There are 3 nested groupings, the coarsest first. Each group lies inside one group of the grouping before and may be the whole of it. The rows also spread widely along 12 directions, which tell nothing about the answers.
Known rows, each followed by its group in each grouping:
[-15   6  14  25  13  17   3  -8   0  -8 -18  25  -8 -41   6 -23  10   6
 -16]  vab Tegi K310
[  6  -3  -1 -14   3   9  20  11  16  -3  -9   3 -14 -16   0  14  -4 -41
   5]  Gezal lobok K90
[  0  -4  29  -1  10   6   6   6  -1 -15   2   4 -15  22  -6   9   8  -7
   2]  pon vif K611
[  0   9  15  -5 -29 -24 -13   3 -15  14  34  18  49   1  28  21  -8   4
 -27]  Gezal vata K312
[ -4  -8   2   5  -1   8 -19  12  10 -19  -3  12  24   4  -7 -10  -2  21
  -3]  motu Gab K922
[ 31  -4  -1  32  32  38  -9  -1   9 -11  -7  21  -8  -3  27 -43  28 -30
 -42]  motu lamuv K555
[ -8 -10  15  24  12   6 -15  -3 -23 -18  21 -23  13  19 -12  -8  -4  15
  16]  vab vabo K975
[ -3  31  -4  -6 -26 -17 -18  -7  11   9 -27 -16 -40 -26 -10   6 -25  19
  -4]  Gezal Teze K528
[ 17 -12   1 -34  10  10  42   4   7  47  -7   5   8   7   5  -7   1  37
 -16]  pon Non K455
[ 42   8  37  21  27   7  35 -16 -33  35  29 -30 -18  36  57   7  -5 -28
 -20]  Gezal Teze K855
[ -2 -24  25  42 -17  -5  41 -29  -9  12 -11 -23  -4 -31  37 -23 -12  -5
   4]  motu lamuv K906
[-14  30  -5 -10  35  -5 -22   3 -27   5   7   2  12   6 -16  16 -27  17
  -6]  pon Non K783
[-17  26  38 -12 -27 -21  18   6 -10  22   5  33  10 -26  23  40   5  -2
 -19]  pon vif K96
[ -1  -3 -24  -8  -2  16  10 -20 -77  33  34  37  -8  16   7 -61  24 -17
 -51]  vab vabo K29
[ -6   5 -23   0  -3  11 -17  27  -3  -3  -1  -6   9 -13 -19   0  12 -39
   8]  motu moga K689
[  7 -13  56 -26   5  41   1  22   5 -13  -3  35 -32  41 -21   2  26  26
 -19]  Balot Zabos K56
[ -9  14  12  23  -1 -12  -9  -7  -9  -2   3   9   8  -6  13 -13  12  14
 -14]  pon vif K151
[ 25 -15   8 -26 -30 -14  21   8   3   7  10 -38  -2  16   6  57 -33 -41
  24]  motu lal K531
[-28  31   1  -4  20   7 -22  13 -48  -6  14   9 -15  11 -27  17  -6 -16
   5]  Balot Tamul K871
[ 19  15 -11 -34  51  10 -15 -23 -29   4   8  16  -5  50  -9   4 -54  20
 -27]  Gezal lobok K810
[ -6  -2 -13 -26 -34  -2   1  11 -19  15   6 -11 -16  14 -31   5   8   0
  12]  Balot Tamul K871
[ 12  -8  -8  14 -11   4  11   6 -18  16  20  -2  24   7  16  -8  24 -24
  -7]  Balot Tamul K871
[ 11  13  26  23 -15 -21  -2 -17 -23  -2  22  10 -44  49  29 -22  13  10
  -7]  Gezal lobok K90
[ -1  18   9   8 -26 -16 -35  -5 -12 -15   6 -23 -12 -11  -6   9 -10  -6
  -5]  Gezal lobok K810
[  3 -23  -4  44   8  22 -13 -18  13 -26  -8  19  57 -55  19 -41   3   5
 -37]  vab vabo K975
[ -1  32 -37   7 -73 -50 -40  15  38  -6 -11  11   9 -18  -7  27   7   0
  12]  Balot Tamul K871
[ -4 -23  36 -12  46  30  43   1  28 -36 -17  62  -4   6   6  15 -16 -27
   1]  Gezal lobok K90
[ -3  16  16  20   3  -2 -12 -12   1  -9  -6  11  -4 -21  15  -5 -14   4
 -19]  Gezal Teze K855
[  7  26   4 -51 -64 -30 -13   0  16   3 -17   6 -81  20 -29  31 -15   9
   4]  Gezal Teze K855
[  6 -26 -27   4   8   9   8   6 -21   6  13 -36  24  18 -10 -10 -10 -34
  23]  motu moga K689
[  3  -2  30   9  10  -2   2 -15  -4 -20   1  18   7   5  14   5  -6   4
 -20]  pon vif K151
[  4   6 -26   2 -47 -21   1   3   2  10  14  19   3 -16  18 -15  22 -44
 -18]  Gezal Teze K855
[ 18 -13 -10 -14   2   7  18  -7 -15   0   3  -4 -16   4   8  13 -21 -62
  -8]  motu lamuv K906
[-39   8  13 -10   7   2 -10  -1  -8 -25  -7  45  -7  -4 -31   5 -17  23
  11]  vab vabo K975
[  2  -2 -12   1  19   5 -10   3  -6   0  15 -11  13  27  -6  -7 -14   8
   7]  Gezal Teze K855
[-13  21 -10  23  13   5  -5  18  11   8   1  18  20 -25  14 -13  14 -10
  -4]  Gezal Teze K528
[ 26  16  32  39 -12 -11  11  -8  56  -4 -38  15 -19 -29  42   1  23   5
 -19]  pon vif K96

New rows, each followed by its group in each grouping:
[  7 -11  19  16 -25 -16  22 -22  -1   0  -4  -1  17 -10  23  19 -23  -3
   0]  Balot Tamul K871
[  7  48 -21   1  27  -2 -36  18  -6  16   6   2 -17  14  -4   0   4 -12
 -12]  Gezal vata K312
[ 22  -8  -3 -16  41  50   4   0 -13 -21 -14  -5 -40 -24 -12 -16   0 -70
 -36]  Gezal lobok K90
[-21   2 -20   9 -10 -14   1 -28   0   2 -19  30   5 -30   1 -25 -22  28
  -6]  vab Tegi K310
[ -7  -1  21   2  -2   1   0   3 -12  -6  12   3 -11  16  -6  12   4   5
  10]  vab Tegi K310
[ 17  13   0  -4   2  21 -16  27  17  15   2  32  18   6   5  -7  33   8
 -35]  Balot Zabos K56
[ 27 -13  14 -33 -16   7  -8   2   9  -1   9 -25  31  -6  -3  40 -31  -4
 -21]  Gezal lobok K810
[  9   6  54 -10 -17   2  33   0 -39  32  12 -10 -38  19  20  16   3   2
  -9]  motu Gab K922
[  3   0  -1 -46  15  32   2  12 -14  -3 -13  -2 -33 -12 -39   5   7 -30
 -24]  pon vif K151
[ 21 -29 -30  34  -3  -5  -5 -10  14 -18   4 -17  33   9  21 -24 -11 -25
   9]  motu lal K531
[ -5  21  29 -20 -10 -17   1   6   7  -7   6  32 -14  18   5  39 -17   3
   1]  Gezal lobok K90
[-22  25  25  21   6  27   2  12 -39  24   6  23  17 -47  12 -13  30   3
 -38]  Balot Tamul K871
[-20  31 -23   6  23  -7  -2  23  -7   7   6  34   5  15   2   7  -5 -20
  22]  motu lal K531
[ 36  35 -39  29  46  17 -44  31 -11  19  15 -53  11  25   5  -4  16 -37
   0]  motu moga K689
[  7  12   9  31   0 -28  23 -13 -14  30  19 -13  28   9  44   2   3   7
  -2]  pon vif K151
[  0  50 -22 -17 -15 -22 -25  23  -6  14  10  38 -10  18   5  30  -3 -23
  -6]  motu lal K531
[-11  24  19  -1  18  12 -13   8 -14  -4   3  20   4 -22   0  25  -6  -5
 -16]  vab Tegi K310
[ 23   0 -21   8 -30 -16  15  -9 -28  41  15 -65 -36  16   0 -17  11 -15
  18]  vab vabo K975
[  2 -19   6 -14  -3  12  32  18   7   5  20  54  14  26  10  -1  36 -21
  -1]  vab Tegi K310
[  3   1 -42  -5 -25 -27   3   2 -15   8  20  18   2  23   7 -16  25 -49
  -1]  pon vif K96
[ 12   7  -2   5  49  43   7  29 -22  18   7 -14  10  -7   2 -13  17 -29
 -16]  motu Gab K922
[-12  20 -14  -4  10 -20   2 -17 -21  10   2  44  -7  29   8 -18  -6  18
 -12]  pon vif K96
[  9   6  13 -18  -5  -9  10   5  15  -8  -9  25 -30   6   0  20   4 -15
  -8]  pon Non K455
[-23 -67  28  10  27  40   9 -10 -35 -48   8 -38  37 -14 -31 -23 -13 -17
   3]  pon vif K611
[  3  -8  74  29 -34 -29  15 -27  19 -10  -5  31  10  30  44  22 -27  68
   2]  motu moga K689
[ 15  16 -48   7  -9 -11  12  21  55  33 -41 -52  10 -44 -12  24 -12  -7
  40]  Balot Tamul K871
[ 19 -43  17  -7   1  18   4   5  15  -9  14 -36  17  47 -10  -7 -10  30
  16]  Gezal Teze K528
[ -1 -12 -50  11   5 -23 -11 -18 -24  13  14 -38  27  32 -12 -37 -20  22
  17]  pon vif K611
[ 15 -15 -12  15 -25 -23  -1 -23  -4  -1  18  -8  -3  39  16 -28  -8  11
   2]  Gezal Teze K855
[ 13   1 -27 -23  40  29 -17  15  -8   9  13  -4  17  28 -21 -17  -1   4
 -12]  Gezal lobok K810
[ -5 -19 -26   5  46  18   6  20 -12 -15  21 -22   6  32 -19 -15   4 -45
  36]  Gezal lobok K90
[  8 -25   2 -32  -5   0  30 -19   2  -2 -18 -17 -13  19 -24  27 -50  13
  24]  Balot Tamul K871
[-12  23   2  17 -18  -1  11   6  20   6 -29  47 -28 -26   4 -15  29   4
  -5]  Balot Tamul K871
[ -4   3   8 -13 -11  11  25   7  -4  26 -19   5 -15 -20  -3   1   0  -6
   0]  motu moga K689
[-18 -13  21  12  25  36   5  17   2 -26  -5  59  17  -3   0 -17  21 -15
 -12]  motu moga K689
[  3  20  39  23 -29 -37  21 -16  11   1 -17  17 -18 -10  41  31 -25   2
   4]  motu Gab K922
[  2   1  15  34  18   0  21 -21   9 -26 -13  64  -8  11  30 -12   2 -21
  -9]  Balot Tamul K871
[ 18  -3 -27 -13  14   7  -9  18  16  -9   7  24   7  21  -8  -9  26 -30
 -14]  pon Non K783
[ -7  10  -8  31  53  43  -5   1  -3  -8 -38   3 -14 -38 -10 -38  -1 -11
 -11]  motu moga K689
[  9   9   1 -11 -21   4  15   0 -35  41   9   7 -18   7  10 -18  20  -7
 -32]  Balot Zabos K56
[  8   2 -21  -2  -4   5  -7  17  10   5   3  28   5  21   5 -20  16   0
  -5]  motu lal K531
[-18   1 -23 -20   1 -10  -7   6  18 -16 -23  15  -4  -9 -37   1 -14   8
  16]  pon Non K783
[  1 -33  47  46  23  32  15 -41 -34 -22   5  12  17 -29  36 -39  -2   2
 -43]  vab Tegi K310
[ 11 -10  38 -17 -39  -1  30  -9 -26   1   5  -6 -21 -15  10  43  -8 -51
 -14]  Balot Tamul K871
[ 23 -44  10   5 -14   6  49 -10   3  17  -3 -38  -2   2  14 -18  18 -22
   6]  pon vif K96
[  6  -4 -19 -22 -30  -6   3   4   5  10   2   8  29 -27  -5  25 -14 -22
 -13]  vab vabo K29
[  1 -14 -11  30   0  -3   8 -15  19 -20 -30 -27 -15 -31  -2 -24   2 -28
  12]  pon vif K96
[-26 -13   2  21 -13 -12 -16   0  -8 -41  14  19  52 -12  -6  21 -14 -22
  13]  Balot Tamul K871
[  9   1   9  -9  -6   2   1 -11 -28  14   6 -22   5  -7   3   4 -11   0
 -28]  pon vif K611
[  0  -6   8  20 -15   1  -5  11 -15   5  19 -25  22  10   0   1  15   8
  10]  Balot Tamul K871
[-14   3  -3  18  36  33 -31   5   1 -41 -12  44  27 -21 -15 -15   2  -5
 -26]  Balot Tamul K871
[-21  23  28  73 -28 -27 -20   7   8 -26  -4 -16 -19 -15  12   1  29  -2
  34]  Balot Tamul K871
[ -5  15  -8 -33 -21 -22   6   2 -29   9   4 -10 -40   0 -21  23  -7 -42
   5]  pon Non K783
[-32   3  27 -16 -40 -28  15   7 -11 -10   8  25 -14   1 -10  27  12 -15
  15]  pon vif K151
[ 12   5 -29  -1 -17 -12 -18   6  14   1  -1 -22 -10   3  -6 -11   2  -6
   6]  Gezal lobok K90
[-10  39  10 -36   8   1 -30  11 -21 -21   8  43  -6 -15 -19  63 -28 -42
 -23]  vab vabo K975
[ -5  -2 -20 -26  44  32  29   3  -2  26 -46 -38  -9 -46 -33   0 -51   7
  12]  motu Gab K922
[-19   0  41  -7 -18  19  29   4   8   0 -22  42 -46 -25 -13 -12  27  14
  -4]  vab vabo K975
[-16  29 -11  10  22  23  -9  16   3  -6 -31  16 -35 -30 -27 -12  17 -15
   2]  Balot Tamul K871
[-20  14  -8  12 -56 -43  -8   4  -1   6  15   3  -8   7   2  -4   9   6
  21]  Gezal Teze K855
[  1  19  15 -25 -27 -22   0  -4  49  -5 -31  32 -19  -7  -7  32 -28  33
   2]  Gezal lobok K810
[-11  15   4  34   2 -15  -1  -4  26   3 -21  32  -7 -12  14 -38  22  49
  -5]  pon Non K455
[  9 -56  20 -34 -13  12  51 -10   6  -2   0 -15 -24  36 -15 -10 -13   7
  24]  Gezal lobok K90
[  2 -39 -17 -23  27   1  -8 -15 -40 -31  42  10  80  25  -5  17 -44 -33
 -19]  pon Non K783
[-17  19  -2  -2 -22 -12 -15  20   3   3   1  15  11 -30  -9   5  23  -3
 -10]  pon Non K783
[  1  17 -20   3  -2 -19  15  -3  -3  29   1 -14  -4   6   7  -4 -10  -1
  17]  Gezal lobok K810
[ 29 -18  -5 -16  10  12  17 -16 -11  12  -2 -28  -9  34  -8   1 -25  10
   1]  Balot Tamul K871
[ 27  15 -12   7 -15 -21  -6   2  29   9 -10 -27 -36  11   8   5   0 -26
  11]  Gezal vata K312
[-24 -10 -11 -15 -18   1  -7  -5 -47  -7  18 -26  -3 -21 -26  -1 -20 -40
   1]  Gezal Teze K855
[ -9  10  30 -28 -32  -7  -1  -9 -17   4  -6  29  14 -31   8  31 -36  17
 -35]  motu Gab K922
[-20  34  22   6 -11 -11 -16  -2 -68  35  40  -8  -2  12  15  -5  -2  23
 -23]  Gezal Teze K528
[-11  33 -19   3  -1 -31  20 -30   3  52 -28  10 -10 -23  19 -19 -41  49
  -3]  Gezal vata K312
[-30   4  -9   3  -6   3 -12  20   0 -24  -7   5 -46   2 -44  -9  25 -23
  39]  vab Tegi K310
[  3  -5  18  14  -4   0  -4 -15  -1 -17  -1   3   1  -7   2   5 -15   4
  -2]  vab vabo K975
[  2  25 -34 -14  24 -12  -7   8   1  19  -5  -4   3   1 -13  10 -13  -5
   4]  pon Non K783
[-25   9  46  -4  17   6  -4  -5 -55 -34  33  69 -14  55  -3  18  -1 -11
 -11]  Balot Tamul K871
[  3  15  29  15 -12  11 -29  25   2 -13  24  27 -18  35   3 -19  50  13
 -19]  Gezal Teze K855
[-16  -4   1  -1 -12 -13   7 -19   4   0 -23   5 -11 -18 -15 -24 -12  40
   1]  pon Non K783
[  4  15  34   0 -40 -22 -22 -14  33 -33 -36  16 -31 -21   2  27 -34  25
 -12]  motu Gab K922
[-10 -15  10   7  21  44  15  -4 -35  13 -14 -17  -4 -35 -10 -34   0  -9
 -17]  motu moga K689
[  9  -4  42  10   4  14  -1   0  -7   1  -3 -14  -5  16   6   7  -9  28
  -5]  motu moga K689
[ -7 -18  10  15 -28  -4  12   9  11 -23  -3  -8   7 -19  -5  23   6 -41
  24]  Balot Tamul K871
[ 9  0 -3 18  9 15 -3 21  7  6 17  1 31  1  7 -6 28 -5 -1]  vab vabo K975
[ 21  17  -3  20 -36 -20 -16   4  15  24  -3 -27 -11  14  18 -10   7  36
   4]  motu lal K531
[ -1   4  13  -4  -6  16 -18  17   1  -2  -6   0  17 -16  -9  15  -2   4
 -12]  motu moga K689
[ -1 -15   9 -33  29  44  21  13 -39  23  17 -20  13 -13 -15  -5  -5 -14
 -21]  Gezal lobok K90
[ -5  48  41   8  -9 -23 -13 -16   1   1 -22  23 -33   3   9  39 -32  49
  -6]  Balot Tamul K871
[ 28  19  14 -23   4   3  14 -15  14  23 -27  10 -35  20   2  24 -30  38
 -15]  Balot Tamul K871
[ -7  -5  15 -10  10   5  23 -10 -25   8  -3  20  -4  10   5  -6 -24  12
  -5]  motu Gab K922
[  2 -44   0   5   2  18   5 -10 -17 -20  12  -2  53 -29   4 -23   3 -25
 -32]  pon Non K783
[-16  -2 -23 -15 -38 -34  37  -4 -35  55  29 -14   3  29  -4  -4  -3  15
  38]  vab vabo K975
[-39  32 -10  29 -23 -37  26  16 -39  26  22   8  -8  -3  11  17  23 -49
  42]  Balot Tamul K871
[ -3 -11  29  12 -12   9  21  -1 -13   0  -8 -14 -11 -15   7   8  -5 -22
   7]  motu moga K689
[ 13   5  -3  26   3  -3 -17 -15 -13 -12   2 -28 -16  -2   1  -9  -8 -13
   0]  vab vabo K975
[-21  29  14 -11   9   5 -20   6  -7 -24 -11  51 -24   9 -22  21  -9   5
  -5]  Balot Tamul K871
[-12  15 -22  -2 -59 -65   5  -6 -13  15  23 -16  13   2  12  37 -24 -35
  32]  Gezal lobok K810
[  0  26  25  24   7  15   0   4   7   6  -9  32   2 -46  35  -6  14 -16
 -44]  Gezal Teze K528
[-11  17  48   7  21  20   7  12   3  -6 -19 -16 -26 -29 -16  36 -13   5
  12]  vab vabo K29
[  9 -31 -20  19  -8  -2 -22   6  12 -16  20 -35  57  -3   1 -12  -3 -16
   4]  Gezal vata K312
[ 14 -13  -8   1   6   9   4  14 -17  23  34   1  54  10  15 -20  31   2
 -27]  pon Non K783
[ 34   7  11   3   2   7 -15  -3   3   7   2   5  18  18  24  13 -14  10
 -30]  motu moga K689
[ 13 -19   6 -14  -7  11  20 -22   5   0 -24   5   9 -41   9  -3 -15 -12
 -38]  pon vif K96
[ -3  -8  14  -9 -20   5 -19  -4  -2 -25  -5  35  24 -19   2   3 -17   6
 -34]  motu Gab K922
[  7   9  -8 -28 -19 -15  33  -4   9  23 -13  64 -35   5  14 -13  21  -6
 -25]  pon Non K455
[ 33  -3  -5 -34 -11  15  -5   6  -1  28  11 -16  -2  24   0  -2  -3  14
 -31]  Gezal Teze K528
[ 15   7   9  27  20  -6  14 -26   6 -16 -20 -18 -40  -5   9   8 -29 -32
  18]  vab vabo K975
[ -6  32   3   4 -10 -11  -2  22  -1  35  -1 -21 -19   4  -1  11   7  17
  22]  motu lamuv K555
[ -9  10  67   1  -9  10  16  19 -59  14  32 -17 -16   5  13  32  12 -25
  -6]  motu Gab K922
[  0 -40  10   2   6  18  21 -19  -8 -28  -8  -6   0  10 -16  -4 -23 -10
  13]  Balot Tamul K871
